The rows of a group lie close to one hidden flat surface of 11 dimensions, which may be shifted away from zero. Surfaces can cross.
(in the rows, 128 means zero)
Known rows, each followed by its group:
[137  68 122 155  92  38 154 118 157 160 171  99 130 166]
H
[ 39  92  95 133 119 108 157 138 139 145 161 173 134 126]
L
[ 98  66  92  70  99 110 115 102  84 137 117 111 112 147]
W
[125 179 159 141  92 141 189 130 116 169 112 102 165 152]
Y
[153 132 193 161 120 129 165 108 118 136 137 138 133 142]
W
[ 68 189 137 101 113  99 166  61  91 111 105 119 128 131]
Y
[ 82 118 164 137 104  86 189 120 146 133 131 134 122  96]
L
[102 114 146 149 100 181 148 107  77 142 185 125 196 124]
W
[113  97 152 103 115 168  94 172 117 119 161 152 142 118]
Y
[ 79 120 110  90  92 104 109 156 154 134 184  82  99 153]
H
[104  87 106 145 118  65 149 157 125 138 132 140 156 159]
H
[103  79 146 114 141 124  72 121 120  97 157 168  97 120]
L
[170  99 123 168 114 132 109 155 103 139 170 154 152 187]
H
[ 70 108 200  62 116 105 134 171 184 141 153 152 110 139]
H
[108 186 121  98  83 132 126 140 141 153  97 164 137 111]
W
[120 138 124  99  99 106  97  93  86  85 114  82  96 101]
L
[ 75 186 124  99 138 109 108 105 129 128 133 131 142 174]
Y
[110  65 130 161 145 107 162 107 151 139 118 128 128  72]
H
[ 93 132 134 135  53  93 103 191 112 113 142 130 140 101]
Y
[ 96 122 133 172  97 153 102 120  94 124 177 109 115 128]
L
[ 58 114 143 154 127 131 140 112 108 129  77 122 110  76]
L
[ 90 193 149 131 125 117 167 123 124 146 158 123 175 196]
W
[117 188  88 147  57  90 178 135 122 103 167  88 108  98]
L
[152 110 102 162 102 114  69 146 106 115 100 116 123  95]
Y
[ 63 122 132 100 129 116 119 121 121 145 116 131 158 139]
Y
[127 151 136 124 104 167 153 145 129 127 180  96 177 104]
W
[ 87 120 131 161 128 118 149  91  97  95 174 112 123 114]
W
[108 124 150  63 104 144 121 116  73 100 107  89 147 101]
W
[ 95 118  84 138 158 115  94 122  95  99  97 141 116 130]
W
[172 142 148 130 136 153  96 148 148 164  77 124 151 133]
W
[148 140 160 146  85  95 104 151 117 136  80 148 117 135]
H
[158 103 109 161 112 113 118 139 160 169 119 124 137 121]
H
[130 168 144 140 138 153 134 133 153 107 151 148 110  95]
L
[153 100 172 146 131 146 176 134 112 102 104 185 109  70]
Y
[136 142  74 111 102 155  96 114 137 141 180 133 118 126]
L
[ 68 161 143 130  90 158 143 132  91 158 119 101 181 132]
Y
[135 166 118 123 184 149 122 135 111  81 113 162 106 146]
W
[ 88 116 148 170 121 167 114 140 101 157 129  89 174 124]
L
[ 99 139 114 140 138 136  95 125 124 164 142  83 170 193]
Y
[110 187 113  88 116 144 116 130 135 110 107 152 105  95]
W
[122 115 143 143 148 162 152 165 120 141 137 154 163 154]
Y
[124  64  98 149 196 141 128 126 140 113 182 132 115 154]
W
[ 69 136  99 175 141 160 129 118  90 141 109 125 162 119]
Y
[160 162 153 162  88  90 128 125 119 114 146  81  78 156]
H
[129 122 129 101 128 103 125 117  78 109  89 140 170 133]
H
[104 156  78 131 146 130 108 111 148 146  97 128 135 113]
H
[ 67 148 147 143 160 161 130 125 129  97 170 145 118 116]
L
[ 75 137 193 155  95 153 153  77  86 115 145 112 111  87]
L
[192 142 141 139  98  88 133 155 144 148 136 105 140 186]
H
[109 166 151 177 113 173 144 111 124 137 181 102 128 123]
L
[123 126 153  91  70  82  98 167 136 143 144 144 125 171]
H
[141 157 148 141 175 159 147 122 180 171 117 158 134 157]
Y

New rows. What belongs after each?
[165 113  70 117 175 133 136 113 180 172  95 135 125 134]
Y
[ 26 128 160 149 162 142 152  82 150 134 108  92  93  70]
L
[ 80 139 185 154 148 160 134 152  91  83  84 152 139  71]
L
[114 172 128 111 120 120 154 160 159 105 156 156 103 123]
H
[ 83 131 209 151 151 145 129  91 109  87 182 137  99 128]
L
[ 99 135 156 154 149 151 160  57 116 168  85 105 143 120]
Y
[125 107 121  92 133 126  96 197 148 143 120 169 166 152]
Y
[ 72 123 110 139 132 139 128 131 158 121 179 131 143  75]
W
[156 104 151 136 163 201  87 133 142 146 137 101 166 103]
W
[132 114 124 104 180 153 116 129 162 123 159 104 118 141]
W
[121  74 122  87 114  41 127  99 137 132 150 130 112 177]
L
[ 51 167 102  95 117 108 106 151 141 123 113 114 102 126]
H
[137 179  90 104 134 150 120 136 123 116 148 135 153 146]
L
[150 164  64  88 140 122 180 109 153 168  87 115 144 153]
Y
[113 149  86 169 172 108 103 115 127 112 160 124 121 183]
Y
[105 108 169 137 104  83 135  98 148 124 120 136  91  78]
Y
[ 86 161 144 110 110 115 182 116 119 118 113 154 127 105]
Y
[166 156  41 127 120  86  73 182 151 131 106 131 140 156]
Y
[136 166 158 191 134 112 165 138 108 113 127 152 138 160]
Y
[130  62 177 153 112 112 149 187 129 133 111 156 136 109]
H
[197 134 180 118  86 110 188 163 131  86 137 159 115  83]
H
[124  74 141 165 145 110 145 111 140 159 100 117 134 114]
Y
[131 119  90 128 165 138 113 128 156 165 131 166 107 186]
W
[141 168 137 127 134 111 151 113 121  99 134 112 118 143]
H
[116  79 113 177 145 112  98 104 181 183 100 111 120  96]
Y
[135 111 145  99 117 130 120 110 119 150  67 130 151 100]
L
[ 97 176 121 176  96 152 153 152 111 106 192 123 132 113]
L
[157 164 113 105 102 123 116 123 155 118  99 111  66  80]
W
[104 180 126 173 143 171 123  96 115 179  74 115 167 133]
Y
[112 123  47 108 126  87 142 161  72  76 123 144 150 145]
Y
[ 64  99 170  96 176 122 155 123 142 129 116 181 161 126]
L
[115 120 105 147 127 140  76 130 105 146  94  41 145 130]
L
[ 95  92 133 140 148 115  82 160 120  95 147 140 118 128]
L
[120 139  88 172 100  96 136 178 174 124 115 116  85  60]
L
[124 142 205  87 126 139 140 144 131  98 116 122 105 106]
H
[104  99 130 160 147  74 148 114 113  90 150  96 118 136]
W
[116  86 177 172 130  94 169 106 129 117 125 132  98  95]
H
[ 84 165 161 202 114 120 164 119 101 127 102 146 140 106]
Y
[164  86 107 109 121 118  94 149 106 124 136  99 145 162]
Y
[ 87 131 146  92  94 131 135 116 149 148 139 137 132  93]
W
[141 120 130 167 115 123 138 155 167 143 143  54  86 111]
H
[132 161 134 138 113  90 133 168 137 133 105 121 124 165]
H
[157 128  92 120 125 109 117  84 127 140 127 124 156 130]
H
[ 73  98 129 161 172 113 111 116 112 148  96 103 132 175]
L
[ 81 145  94  90 163 104 107  66 135 117  99 145 106 118]
Y
[105  67 139 122 143 101 159 130  87 103 140 124 162 138]
H
[112 114 108 158 139 113 127 179 100 127 107  98 155 167]
H
[128 120  94  92 132 162  92 170 151 168  88 151 164 115]
Y
[142 133 187 166 143 138 203 142 127 139 147 145 145 172]
Y
[121 166 144 146 146 161 144 116  92  89 111 183 120 107]
Y
[ 97 136 128  73  92 153 177  83  70 112 195 106 124 166]
W
[ 74 116 158  88 127  84 117 136 111  51 137 110 104  74]
L
[142  87 100 133  93 138 107 134 153 151 172 192 123  94]
H
[170 175  88 217 137 136  84 139 123 146  96 116 137 147]
Y
[154 122  94 123  98 101 131 155 156 151 120 161 148 114]
H
[136 143  69 102 139 102 108  95 158 104 134 139  73  98]
Y
[ 92 102 145 114 146  77 127 166 142  84 140 140 126 114]
L
[166 159  91 133  69 130  66 153 155 166 151 147 109 153]
H
[159 116 123 110  72  78 107  79 118 136  92 108 120  87]
H
[152 132  55  64 184 161 150 105 128 114 116 158 121 144]
Y
[ 90 139  60  52 122 104 160 143 121 113 108 159 144 120]
Y
[120 152  58 153 137 151 139 131 107 173  63 108 182 132]
Y
[ 95 142 154 128 136 107 123 111 146 155 123 106 149 163]
W
[162 134 121  82 160 106  86  79 150 129 126 110 109 178]
Y
